All groups share one centre, and each spreads out both ways along 5 directions, with some noise.
In the rows, 128 means zero.
Known rows, each followed by its group:
[103 123  87 127 137 153 166 132 160 153 186 125 103]
z944
[193  80 105 155  80 157 116 139 134 146 124 109  91]
z962
[131 135 143 124 138 169 114 164 116 118 128 138 146]
z696
[181 109 123 137  47 166 120  97 150 145 121 112 115]
z311
[155 127 137 120 113 117  95  92 142 132  67 128  93]
z104
[134 128 144 123 116 147 157 166 119 131 155 116 138]
z104
[138 109 146 112  64 161 131 157 130 132  66 132  98]
z104
[191  73  78 157 122 166 130 120 129 115 141 176 166]
z700
[118 167 166 125 138 125 125 106 137 117 111 111 170]
z700
[127 137 112 132 178 103 129  80 149 122 130 153 165]
z700
[170  69  59 134 156 158 123 134 120 132 168 188 109]
z700
[ 96 164 153 102 195 144  73 153  98 115 129 158 117]
z944
[126 130 121 120 165 141 122 126 142 126  97 152 121]
z700
[136 150 147 112 149 126  79 106 101 120 162 131 140]
z962
[181 154 138 149 190  97 114  76 143 135 152  90 157]
z104
[ 49 104  72 160  92 125 137 180 118 141 171 111  64]
z944
[196  90 133  72  67  66 146  70 116 141  94 161 100]
z696
[173 140 136 128 120 163 108 101 152 143 134 115 117]
z311
[207 136 166 105 109 138 147  85 162 149  91 109 135]
z311
[122 145 145 138 145  57  44 122  61 118 148  94 103]
z944
[ 92 138 113  95 183 101 174 141 159 163 127 113  64]
z962
[154 139 158 124 112 150  77 129 106 124 114 123 116]
z962
[125 140 101 145 169  79 125  76 144 139 173 105 126]
z696
[173 135 144 144 159 130 129 151  97 117 195 108 189]
z104
[193 112 147 148  81 177  64 136  97 110 124 137 147]
z962
[134 117  96 103 173  81 121  69 141 140 119 166  89]
z696
[105 137 120 100 158  59 189  97 145 148 151 115 125]
z962
[190 123 161  91  82 113 164  73 159 150  97 123 134]
z311
[163 108 150 127  95 101 149 142 106 119  97 118 143]
z311
[122 146 150 104 157 127 105 127 110 115 122 152 139]
z944
[184 152 180 108 168 182  88 151 126 127  94 120 122]
z944
[152 139 160 123 114 147  91 129 105 114 120 140 148]
z962
[235 106 153 155 110 117  70  86 114 108  52 129 149]
z104
[145 108 109  94 147  94 123  84 144 146  87 157  74]
z696
[ 97 103 109 134  83  67 139 117  96 115 139 141 131]
z944
[131 158 166 117 119 122 117 125 119 131 138 103 140]
z700
[185  99 140 103  70  97 139 103 104 127 116 145 146]
z696
[113 133 116  97 184 124 121 127 137 139 101 150  79]
z700
[206 117 121 171 112 112 100  82 131 138 166  75 143]
z311
[193  90 135  94  53  76 147  85 121 144  92 136 110]
z696
[141 127 116 124 107  66 169  89 127 149 202 100 151]
z104
[119 159 140  93 183 137 122 124 140 135 143 145 119]
z311

New rows, each followed by its group:
[140 161 145  87 151 174 124  97 168 149 131 142 105]
z311
[148 140 135 133 115  73 137  83 118 139 197  91 155]
z696
[192 135 142 103 105 112 142  54 161 151 135 113 133]
z311
[137 151 125 133 156 109 116  90 118 123 207 127 179]
z700
[140 164 148 150 141 100 129  64 134 107 166 116 231]
z700
[118 135 131 108 153  95 135 124 114 127 153 139 135]
z311
[131 124 127 166 125 157 118 154 117 110 138 119 167]
z696
[130 103  71 204 157 137 121 113 171 122  79 108 126]
z696
[144 134 144 122 135 175  83 156 125 135 114 126  84]
z962
[114 124 111 110 157  82 191 114 147 144 147 120 124]
z962
[132 121 122 126 117  79 128 101 110 125 156 128 141]
z944
[105 156 176  93 129 109 158 137 124 116  92 139 162]
z962
[176 113 135 122  90 146 158 123 148 141 114 122 139]
z944
[179 118 158 121 108 124 144 126 131 131  93 115 138]
z311
[153 102 156 128 116  55 165 161  81 108  95 122 162]
z311
[106 144 146  82 141 144 139 135 135 132 110 159 112]
z311
[164 141 127 137 143  74 128  48 157 145 133  92 124]
z104
[110 132 121 105 108  94 123  76 150 147  98 128  75]
z104
[105 113 109  99  76  94 150 111 118 142 156 145 105]
z104
[111 127  85 159 196 138 103 114 151 117 128 146 130]
z696
[171 116 140 136  97 159 100 141 116 124 117 130 133]
z962
[190 143 171 132 141  98  74 113  87 128 121  96 127]
z944
[207 133 142 149 172 111  78  91 104 110 136 123 178]
z104
[150 165 177 108 108  76  71  67  85 114 149 125 169]
z962
[133 138 129 146 137 123 119 122 111 122 182 120 170]
z696
[173  79 107 149  29  64 180  84 131 142 146  97 141]
z944
[ 86 128 135  84 140  59 169 122 100 121 142 160 142]
z311
[ 99 131 136 109 131  87 111 117  89 102 120 165 150]
z944
[155 151 198 129  52  98 142 111 134 124  73  73 157]
z700
[141 142 108 153 155 173  70 123 133 137 179 105 112]
z311
[131 129 122 108 159 115 114 112 103 117 162 169 143]
z696
[153 166 189 102 114 131  34 111 102 137  97  98  68]
z962
[123 114 116 124 148 146 155 155 135 128 131 141 136]
z962
[173  90 121 177  41 151 106 149 112 129 111 103 122]
z311
[197 140 186  81 133 114 164  91 158 141  70 121 140]
z311
[125 142 123 119 114 104 167 105 148 154 163  90 123]
z104
[192  84 132 156  18 158 122 129 132 136  93 102 123]
z311
[111 161 130 119 180 123 112 119 104 123 212 132 158]
z696
[177 133 177  90  59  94 145 116  93 141 178  95 151]
z696
[114 171 154 113 148  99 117 108 104 133 204 102 143]
z700
[191 112 143 138  61  91 112  88 111 134 124 100 123]
z962
[138 152 144 148 124 120 126 132 101 115 207 101 193]
z696
[186 101 138 149  60 151 132 138 114 120 119 121 161]
z700
[182 117 126 135  98  99  95  89 119 149 150  97  97]
z962
[172 127 122 153 108  98 134  75 121 122 178 120 205]
z700
[115 136 113 189 156 168 110 160 126 104 151 110 178]
z696
[125 168 165 103 145 139 124 150 103 129 192 106 144]
z696
[138 122 122 114 146 166 109 170 108 135 168 144 103]
z700
[146 136 115 131 141 107 118  96 109 128 218 124 163]
z700
[165 123 139  94 105  84 144  90 146 161 113 104  76]
z696
[195 137 155 127 152 104 128 103 132 130 120 104 147]
z311
[201 121 135 163  98 180  89 121 145 136 118  93 124]
z311
[120 153 170  84 107  60 150 100 133 151  84  94  88]
z962
[173 147 155 125 160 131  85 127 115 136 137  99 115]
z944
[101 163 140 125 181 154 103 149 104 121 186 137 158]
z696
[102 155 159  89 151 144 124 156 137 132  88 125  93]
z962
[195  98 113 154 101 190  69 155 126 146 125 112  65]
z962
[106 138 113 149 154  70  73 127  87 140 192  83  78]
z944
[125  91 134 133  73  47 163 156  73 110 109 132 152]
z311
[199 126 146 123 111 100 135  91 131 137 133 106 150]
z944
[138 153 153 117 129 110 122 122  93 126 214 107 176]
z696
[136 117  90 124 171  70 127  63 150 140 135 139  98]
z696
[194 103 101 164 115 164  68 107 101 116 198 143 163]
z962
[ 93 135 148  85 144 130 148 169 113 120 100 161 121]
z311
[140 146 118 141 160 122 119  87 129 117 179 138 190]
z700
[144 124 148 101  93 133 145 129 134 135 103 137 123]
z311
[154 129 122 125 133 141  83 125 136 155 133 101  53]
z962
[142 127 107 136  95 130 113  84 136 142 177 117 119]
z311
[208 118 148 148  95 133 120 101 145 138 117  89 139]
z311
[174 132 175 120 109  71  91  98  81 102  91 133 166]
z944
[105 151 123 124 181  72  74 108  88 123 182 117 112]
z944
[194 126 165 102 105 123 148  89 132 120  99 149 182]
z944
[109 154 119 107 178 104 134 109 120 137 207 130 129]
z104
[163 121 152 122  69  96 139 120 114 138 126  91 122]
z700
[144 114 123 126 102 102 139 113 120 132 141 113 133]
z944
[123 131 117 145 159 152 114 142 137 120 116 133 128]
z696
